There are 8 hidden switches. A switch that is on adds its own fixed numbers to the row, and there is some noise. The rows also spread widely along 13 directions, which tell nothing about the answers.
In the rows, zero is written as 128.
Known rows, each followed by its switches (1 for on, 0 for off):
[ 93 101  83 156 111 124  96 147 208 103 138 133 140 106 138 142  96 111
 117  94  64 122 106 140 129 121 142  93 119 118  72 133 127 159] => 0 0 1 0 1 1 1 0
[132 131 108 134 100 142 142 127 134 140 134 114 119 137 112 151 107 108
 162 133 151 150 158 142 134 119 117 136 136 157 101 124 119 144] => 1 1 0 1 0 0 0 0
[112 104 114 116 124 166 160 115 166  86 146 121 127 102 123 131 125  68
 123  62 135 153 109 128 151  98 108 104 119 155 147 136 122  91] => 1 0 0 0 0 1 0 1
[137 144 107 123 127 149 147 114 153 129 150 125 129 121 117 141 103  85
 125 107 156 132 127 132 125 107 127 104 136 150 159 140 130 119] => 1 0 1 0 0 0 0 1
[101 149  98  99 123 136 129 157 138 160 159 119 119 141 122 148 102 114
 184 114 108  97 165 103 144  99 131  76 144 122 125 146 144 109] => 1 0 1 1 0 1 0 0
[121 161 137 107 136 156 160  85 128 192 142 131 109 178 151 164 143 112
 151 132 136 128 162 115 101  91 119 107 128 125 109 103 116  94] => 0 1 0 0 0 1 0 1
[148 123 126 158 134  74 129 146  85 150 123 136  99 176  92 131 106 147
 108 144 168 122 165 121 111 119 139 161 156 119 141 129 119 144] => 0 1 0 0 0 1 0 0
[109 136 136 134 124 104 143 137 135 117 143 156 101 169  94 133 130 100
 124 107 164 106 160  92 146  93 112 102 148 129 116 112 128 131] => 0 0 0 1 0 1 1 0
[127 117  93 117 147 145 107 132 102 140 148  92 134 122 137 124  92 158
 104 110 117 103 113 110 143 151 129 107 139 101 139 163 130  90] => 0 0 1 1 1 1 0 0
[ 86 114  86 131 125 126 149 119 149 104 124 132 113 131 124 149 103 100
 109  71 147 112 117 131 143 103 117  83 138 140 110 125 130 114] => 1 1 1 0 0 1 0 1
[122 139 121 149 170  89 131 105 123 162 179 128  83 177 129 152  84  93
 142 102 120  85 186 118  90 135  96 129  84 132 161 114 110 105] => 1 0 1 0 0 1 0 1
[122 126 124 125 108 120 133 143 142 163 106 114 104 133 102 144 101  98
 133 125 173 131 153 139 142  85 100 130 132 151  88 105 137 163] => 0 0 0 1 1 1 0 1
[ 94 128 119 119 124 110 143 147 128 131 133 120  85 118 125 123 133  76
 140 129 139 101 190  98 150  91  99 118 123 139 102 131 137 142] => 0 0 1 1 0 0 1 0
[ 86  92 154 127 131 154 110  53 132 119 115  65 101 158 174 118 153 210
  91  80  67 138 122  75 135 142  69  95 108 102 102  77 110  64] => 0 1 0 0 0 1 0 1
[136 118 118 145 134 136 132 107  93 125 160  88 102 179 106 130 126 171
 149 124 108 129 161  96 117 139 128 129 143 121 127 139  93 106] => 1 0 1 1 0 1 0 1
[119 136 121  82 132 152 122 138  52 175 136  55  98 163  96 145  84 151
 183 121 141  92 172 102 154 145  77  93 128 116 102 140 142 111] => 1 0 1 1 0 1 1 1
[135 142 121 131 116 103  94 173 117 135 137 113 122 155  82 115 113 164
 125 142 110  89 148  70 155 129 135  88 164  99 126 149 160 143] => 0 0 0 0 1 1 0 0
[115 149 101 112 151  77 132 164 106 176 147 130  90 161 150 126 113 134
 105 139 166  78 183  77 130  46 148 121 180 111 194 144 140  90] => 1 1 1 1 1 1 0 0
[152 122 119 152 126 113 121 151 125 151 141 112 120 107 133 120 114 113
 114 161 127 142 156 125 123 115 133 161 127 120 131 153 119 147] => 0 1 0 1 0 0 0 0
[110 169 133  88 132 169 175  91  99 158 160 127 111 188 124 166 139 109
 154 109 168 116 156  93 136  91 112  79 152 118  94 123 111  87] => 1 1 1 1 0 1 1 1
[128 123 147 130 123 119 150 148 139 104 133 125 114  98 128 105 176 102
  76 107 127 151 143  73 159  70 137 129 157 113 107 147 125 133] => 1 1 1 0 0 1 0 0
[124 112 131 137 134 112 107 131 164 165 127 127 125 135 144 139  89 143
 106 101 139 140 121 136 113 104 119 128 128 121 139  95 124 119] => 0 0 0 1 0 1 0 0
[138 112  78 148 101 159 129 133 183  91 143 130 155  91 111 129  89  92
 129 106 148 151 103 159 149 126 143 117 150 163 151 150 127 138] => 0 0 1 1 0 0 0 0
[104 106  91 160 136 123 136 138 133  80 162 124 113 102 112 122 123  89
 120  94  87 108 133 110 148 153 120 116 106 125  77 169 109 134] => 1 0 1 1 0 1 0 0
[159 147  75 146  84 155 118 141 154 111 125 121 148 121  86 122 115 116
 127 162 149 124 127 138 154 119 161 115 187 158 126 157 152 182] => 0 0 1 0 1 1 1 0

New rows. What belongs after each?
[132 141 134 136 116 121 113 122 144 124 146 126 133 153 119 126 107 162
  95 106 150 122 126  80 147 114 112  87 157 115 157 115 136 106] => 1 1 0 1 0 0 0 0
[158 128 114 179 114 107  90 116 161  83 152 101 125 144  68 119  70 120
 104  94 130 107 130 113 159 170  82 108 120 160 150 113 145 162] => 1 0 1 0 1 1 0 1
[118 118  90 132 123 122 159 107 113 158  90 123  93 130 143 143 119 109
 111 135 197 137 159 170 118  94 132 168 153 171 122 109 125 138] => 0 1 1 0 0 1 0 0
[112 182  78 133 148 114 124 156 156 178 173 173 128 161 114 156  93  83
 158 154  94  43 152 109 103 117 152  48 126  97 127 166 153 126] => 0 0 0 0 0 1 0 1
[126 118 102 146 107 118 148 131 118 109 121 112  99 118 117 119 133 107
 114 137 156 134 163 116 150 101 115 153 145 162 107 137 121 142] => 1 1 0 1 1 0 0 0
[162 136 138 135 141  99 155 144   8 167 129 107  81 185  68 125 136 155
 139 169 188 122 193 104 123 135 140 184 165 117 103 148 101 148] => 0 0 1 1 0 1 0 0
[125 130 103 123 130 127  90 136 157 135 148 111 135 124 125 137  63 126
 119  88 117  95 120 121 147 148  97  85 114 131 152 126 162 109] => 1 0 0 0 1 1 0 0
[132 132  98 160 144 152 128  73 159 121 147 118 123 111 165 114 138 133
  67 119  97 106 105 105 122 128 108 100 111 120 125 136 123 103] => 1 0 0 1 0 1 0 1
[ 85 108 127 139 127  69 130 149  81 135 121 132  79 209  74 149 106 168
 153 100 157  97 175 104 127 124 121 114 155 116  80 100 108 133] => 0 0 1 1 0 1 0 0
[117 116 108 156 122 107 121 140 137 112 143 133 116 142 112 130 110 114
 114 124 131 112 147 118 146 119 117 118 136 123 116 134 126 141] => 0 1 0 1 0 1 1 0
[145 118 109 159 149  98 127 108  92 128 153 136 111 177 105 140  79 151
  90  98 178 112 125 132 112 147 121 144 136 133 158 121 103 105] => 1 0 0 1 1 1 0 0
[139 132 119 150 137 147 119 101 139  93 169  99 125  98 117 123  90  52
 107  95 139 105 149 129 178 180  48 122  81 157 122 136 143 137] => 0 1 1 1 0 1 1 0
[148 130 138 149 151  87 127 146 103 167 146 132 114 117 139 134 120 117
  81 136 125 138 146 112  94 115 148 162 119  86  95 154 105 151] => 1 1 1 0 0 0 0 0
[132 134  88 161 138 102 115 136 146 112 175 124 109 129 113 133  65  60
 133 112 149  84 179 133 150 137  87 126 109 161 176 141 144 134] => 1 1 1 1 0 1 1 0
[136 180 144 119 129 100 116 176 156 144 156 173 150 132  91 137 112  78
  80 112 148  83 118  69 169  99 122  57 148  83 101 148 173 148] => 0 1 0 0 1 1 0 0
[131 145 160  98 142 121 130 117  96 167 146 108  96 172 126 131 116 142
 120 101 168 114 166  77 141 103  88 119 134 126 148  99 128  84] => 1 0 0 1 1 1 0 0
[107  86  88 191 115  51 130 166 123 109 109 116  63 135 109 112 122 109
 129 153 137 118 212 134 134  86 133 190 148 163 131 130 112 176] => 0 1 1 1 0 1 0 0
[122  94 130 141 103 129 128 133  94 101 108  76 109 120  73 130  99 127
 119 102 158 144 135 129 171 154  79 128 126 136  53 129 122 167] => 0 1 1 1 0 0 0 1
[171 151 111 126 127 141 142 145 110 121 158 140 145 119  98 113 128 118
 101 145 155 128 123  97 134 118 164 117 168 118 174 179 138 118] => 1 0 0 0 0 0 0 0
[134 161  93 176 123 130 128  76 190 111 194 151 129 198 116 158  92 109
 140 114 128  97 146 117 118 118 124  87 141 157 167 112 106 108] => 1 1 1 1 1 1 0 1
[123 126 141 127 156 104 130 139 125 116 169 125 108 126 111 125  96  61
 101  87 144 100 146  96 136 126  94 106  96 110 154 143 128 117] => 0 0 1 0 0 0 1 1
[140 154 135 104 142 133 127 117 106 185 151 124 126 187 129 151  89 155
 133 116 182 113 146 109 128 107 116 103 158 116 188 107 136  72] => 0 1 0 1 0 1 0 0
[104 121 149 101 147  91 146 132  89 170 131 113  78 177 131 146 113 133
 119 103 187 120 176  90 114  58 111 131 141 115 133 104 102 101] => 1 0 1 1 1 0 1 1
[112 138  86 123 117 107 124 135 101 151 126  92  88 162 124 132 100 150
 151 141 145  86 196 104 150 103 113 119 166 152 148 126 145 119] => 1 1 1 1 1 1 0 0
[137 118 119 154 115 128 153 114 103  89 159 126 116 164  83 145 117 111
 145  99 147 154 150 124 129 149 134 143 141 147 120 135  88 123] => 1 1 1 0 0 0 0 0
[111 101  78 172 120 108 131 121 183  88 126 151 124 117 113 139  80  79
  93  93 148 119 104 162 121 123 123 114 116 160 124 127 122 146] => 0 0 0 0 1 0 0 1
[118 145 114  92 126 175 135 137 139 161 147 106 134 126 135 149 126  99
 154 127 101 123 133 111 130  96 141  86 133 106  86 157 129 121] => 0 0 1 0 1 1 1 1
[134 135 134 166 108 107 129 128 173  96 159 115  99 146 115 107 155 103
 134 144  86 133 190  65 135  87 115 121 136 146 164 129 121 133] => 1 1 0 0 0 0 0 1
[122 144  92 145 120 107 127 143 130 132 156 133 115 160  89 159  79  99
 164 119 131 101 168 134 128 139 127 112 136 147 124 136 133 144] => 1 1 1 0 0 1 0 0
[183 157 159 138 136 126 136  98  92 123 176 106 103 175  92 110 138 124
 122 133 153 129 187  74 139 141  98 156 134 155 191 122 121 102] => 1 0 0 0 1 1 0 0
[120 139 144 148 136 120 145 104 171  72 190 151 119 158 108 136 120  65
 100  71 137 120 138  82 138 109 101  84 118 129 152 126 110 104] => 1 1 1 0 0 0 1 1
[153 137 157 101 110 184 141  92 115 142 152  99 132 142 105 154 107 109
 161 101 152 176 139 136 127 155  91 129 108 149 108 109 112 118] => 1 0 0 0 0 0 1 0
[146 115 134 139 125 121 103 138 109 100 141  86 117 134  89 103 107 148
 115 105 121 122 147  89 162 159 104 123 140 127 166 138 142 122] => 0 0 1 0 0 1 0 0
[112 140 106 139 118 115 154 142 112 114 128 138 102 144  93 134 139  91
 110 131 142  99 150 101 146 102 119  98 143 119  67 151 135 157] => 1 1 0 0 0 1 1 1
[ 83  84  76 117 119 141 117 131 147 109  95  93 128 102 149 128  94 156
  76  73 125 117  79 127 156 104 116  82 146 122 115 134 145  98] => 1 1 0 0 1 1 0 1
[ 82 109 102 117 149 105 154 154 127 135 141 141  97 129 140 136 122  91
 127  92 143 109 155 114 131  79 136 117 139 125 131 138 117  99] => 0 0 1 1 0 1 0 0
[110 123  82 113 116 154 110 125 133 154 104  83 124  93 170 120 112 160
 115 148 106 115 137 122 136 120 134 108 147 125 131 143 154 115] => 0 1 1 0 0 0 0 0
[139 129 104 131 149 142 143 121 105 139 172 131 124 137 118 157  90  78
 140 101 140 129 134 156 104 151 134 140 113 130 123 154 101 117] => 1 0 1 0 0 1 1 0
[143 127 104 121 107 161 128 110 117 131 116  92 125 120 127 124 111 136
 130 142 147 139 145 133 144 140 115 133 144 156 154 133 143 116] => 0 1 0 0 0 0 0 0
[141 120 125 143 125 121 141 132 128 120 144 138 127 134 102 135 112 118
 110  95 168 148 123 123 135 110 135 135 154 132 120 127 109 134] => 1 0 1 1 0 1 0 0
[134 138  99 118  84 175 146 108 131 102 131 127 144 162  87 141 121 163
 146 117 169 143 109 111 152 116 144  89 191 155 117 126 120 113] => 1 0 0 1 1 0 0 0
[ 91 119  86 153 142  79 102 126 139 146 118 135 109 165 136 148  65 169
  93 100 151  76 130 128 126 123 120  92 147 112 136 103 139 118] => 0 1 1 1 0 1 0 0
[113 121 113 157 122  87 122 161 139 134 141 133 104 151 115 138 124 116
 130 134 102 121 172 106 121 100 150 137 145 116  95 138 115 153] => 0 1 1 0 1 1 0 0
[137 149  78 129 124 158 151  73  72 118 138 131 127 183  66 174  62 126
 140  86 211  97 112 169 135 204 104 107 142 175  98 117 121 119] => 1 0 1 0 1 1 0 0
[126 149  79 133 106 150 158 165 153 106 169 140 139  88 105 136 127  45
 161 140 119 124 152 118 159 106 154 107 147 137  92 196 130 153] => 1 1 1 1 0 0 0 0
[147 145 109 135 112 136 134 127 145 104 149 119 128 144  89 123 109 107
 114 114 175 114 133  99 164  91 119  96 168 144 156 137 137 137] => 1 0 1 1 1 1 1 1
[160 147 104 143 145 127 127 128 101 146 166 123 129 141 127 130  99 121
 101 138 157 114 138 122 124 125 139 138 148 109 153 162 117 121] => 1 1 1 1 0 1 1 0
[132 135  80 153 130 126 109 112 163 126 155 138 135 135 131 141  70 127
 125 115 118 101 120 138 106 159 126  98 117 142 166 134 136 114] => 1 0 0 0 0 0 0 0
[125 104 121 170 139  76 136 133  92 105 160 143  96 185  76 143  88 132
 133  99 152 117 153 122 110 152 119 146 122 133 127 126  88 124] => 1 0 0 1 0 0 0 0
[104 128 117 121 145  95 145 138 137 136 146 146  98 142 132 143 110  86
 113  85 149 109 155 115 122  85 125 126 128 139 140 122 122 108] => 1 0 1 0 1 1 0 0
[145 137 119 147 146 123  97 130 135 181 158 118 135 105 159 147  77 111
 105 141 101 121 132 142  98 151 108 133  79  88  82 149 122 149] => 1 1 0 1 0 0 1 0
[160 120 120 141  98 133 101 126 106 149 104  60 104 149  94 108 116 188
 134 167 140 131 163 111 154 123 104 141 158 147 130 115 140 155] => 0 0 0 1 1 1 0 1
[105 132  87 124 132 125 147 142 123 127 148 137 119 158  99 153  78 102
 138  96 167  93 132 124 146 104 118  80 150 132 141 145 137 104] => 1 1 0 1 0 1 0 1
[157 167 132 113 137 125 144 131  56 152 160 118 111 168  56 150  79 102
 155 112 206  98 167 118 156 164  87 119 136 147 122 134 140 135] => 1 0 1 1 0 1 0 0
[139  92 134 157 123 121 115 125 127  75 131 130 154 127 104 122 111 159
  44  77 142 158  64 108 144 150 139 116 150  93 104 138 106 123] => 0 1 0 0 1 0 0 0
[111 140 138 121 116 123 113 112 164 112 125  86 101 108 135 106 131 106
  84  96 125  97 154  64 189  97  58  80 125 140 126 104 174 129] => 1 1 1 0 1 1 0 1
[121 142  84 160 132  98 126 151 157 106 170 158 124 160  88 143  83  78
 127 127 146  76 143 115 129 107 143  86 144 126 133 159 123 150] => 0 0 1 1 1 0 1 1
[115  91 129 139 120  94 141 147  97  78 118 122  95 141  80 113 114 125
  90  79 193 127 137 106 167 110  95 136 149 144 126 117 123 131] => 1 0 0 1 0 1 1 0
[111 108 127 158 132  87 119 107 110 147 154 116  86 214 120 151  95 194
 160 109 122 130 178 110  81 131 133 143 137 126 144  88  77 101] => 1 0 1 1 0 0 0 0
[117 123 106 120 117 119 134 175 119 162 126 112 108  99 108 145  91  60
 165 133 143 123 173 153 151 113  99 138 112 146  85 149 147 163] => 0 1 0 1 0 1 0 0
[126 117 125 136 124 153 140 104 146 111 147 114 128 124 127 140 115 105
 116  88 144 151 125 132 151 126 106 127 131 142 121 121 111 111] => 0 1 1 1 0 1 0 0
[130 174 121  95 131 149 165 133 117 165 160 149 125 165 108 151 129 100
 158 130 174 111 157 105 137  86 150  97 171 131 142 139 130 104] => 0 0 1 1 0 1 0 0
[120 128 143 137 167 125 122  89 166 167 171 144 125 134 176 154  96 100
  96  71 127 128 122 131  99 124 104 122  85 109 137  96 105  89] => 0 0 1 1 0 1 0 0
[105 134 122 126 150 108 147 124 103 158 148 118  94 165 128 146 112 111
 131 116 142  97 166 103 128 100 111 110 129 109 117 129 117 109] => 0 1 1 1 0 1 0 1
[135  95 121 146 128 105 143 138  76  98 134 114 109 156  82 126 113 156
 100  92 178 143 126 115 142 126 140 158 163 128 106 136  90 128] => 1 0 1 1 1 1 0 0
[188 171 136 175 115 131 123 103 185 133 156 159 157 113 120 126 127  93
  53 138 161 140 105 117 139 113 120 129 140 131 102 123 136 175] => 1 1 0 1 1 1 0 0
[ 77 125 106 121 137 114 127 128 148 136 128 145 120 141 147 148 123 132
  98  87 106  97 114 103 125 109 137  79 132 100  68 122 130 113] => 0 0 1 0 1 1 0 0
[101 131 137 141 121 114 110 101 225  95 159 149 121 140 152 130 119 112
  97  68 113 122 136  81 130  88 107  77 124 137 169  82 132 101] => 1 0 1 0 0 0 1 0
[ 71  76 150 136 131 116 146 115 139 105 130 128  99 132 144 150 132  99
 122  58  99 164 140 125 118 123  95 137  83 123  57 102  83 104] => 0 1 0 0 0 0 0 0
[121 109 110 172 153  94  92 119 148 135 182 105 109 161 125 149  46 128
 148  91  84 105 158 130  95 167  96 117  74 123 148 120 101 118] => 1 0 1 1 0 0 0 1
[117 134  54 158 116  80 112 153 138 170  98 135  95 140 128 132  87 153
 119 167 155  70 162 139 117  93 143 122 166 148 138 126 160 163] => 1 0 0 1 0 1 0 0
[150 109 156 183 121  87  95 124 118 106 161  91 101 184  89 121 107 164
 128 114 111 141 182  90 141 152 100 163 131 127 131 104  95 139] => 0 1 1 1 1 1 0 0
[126 128 108 140 120 130 130 140 122 109 154 114 120 117 107 129 111  76
 135 128 109 116 159 115 149 150 108 127 108 142 106 160 131 136] => 0 1 0 0 1 0 0 0
[139 104 100 166 102 111 112 142 200  79 139 109 121  95 103 109  90  85
  96  92 149 132 130 124 174  88 100 124 143 175 170 123 144 158] => 1 0 1 1 1 1 0 1
[122 147 148 127 125 143 147  92 144 123 147 129 107 168 110 134 147 104
 133 105 131 119 154  83 138 114  91  93 123 140 127  99 127 105] => 0 0 0 0 0 1 0 1
[121 137  42 155 111 106 147 157 136 130 113 149  98 123 119 117 134  95
 131 187 139  85 174 135 124  80 180 140 174 166 143 170 144 156] => 0 0 0 0 1 1 0 0
[100 105  68 121 137 137 151 133 119 113 135 117 108 114 131 134 105 104
 138  93 135 118 139 143 131 117 140 126 142 153 151 155 123  95] => 1 0 1 0 0 1 0 0
[129 119 101 123 129 145 138 109 104 136 117 106 111 111 127 127 109 107
 102 116 167 118 132 143 150 141  92 140 117 157 102 128 133 124] => 0 0 0 1 1 1 0 0
[121 122 104 113 132 154 134 147 109 133 149 110 128 112 117 125 116 112
 140 119 118 115 131 113 152 136 120 103 129 118 115 163 135 107] => 0 0 0 1 0 1 0 0
[124 107 126 166 137  89 141 134 118  89 149 143 102 155 112 121 133 115
  82 102 138 131 143  98 126 111 132 141 143 116 134 138 102 122] => 1 1 0 0 0 1 1 0
[164 145 128 123 108 174 124 115 144 117 151 115 158 111 102 125 110 113
 117 121 147 144 110 114 160 146 111 108 135 138 115 142 136 133] => 0 0 0 1 1 0 0 0
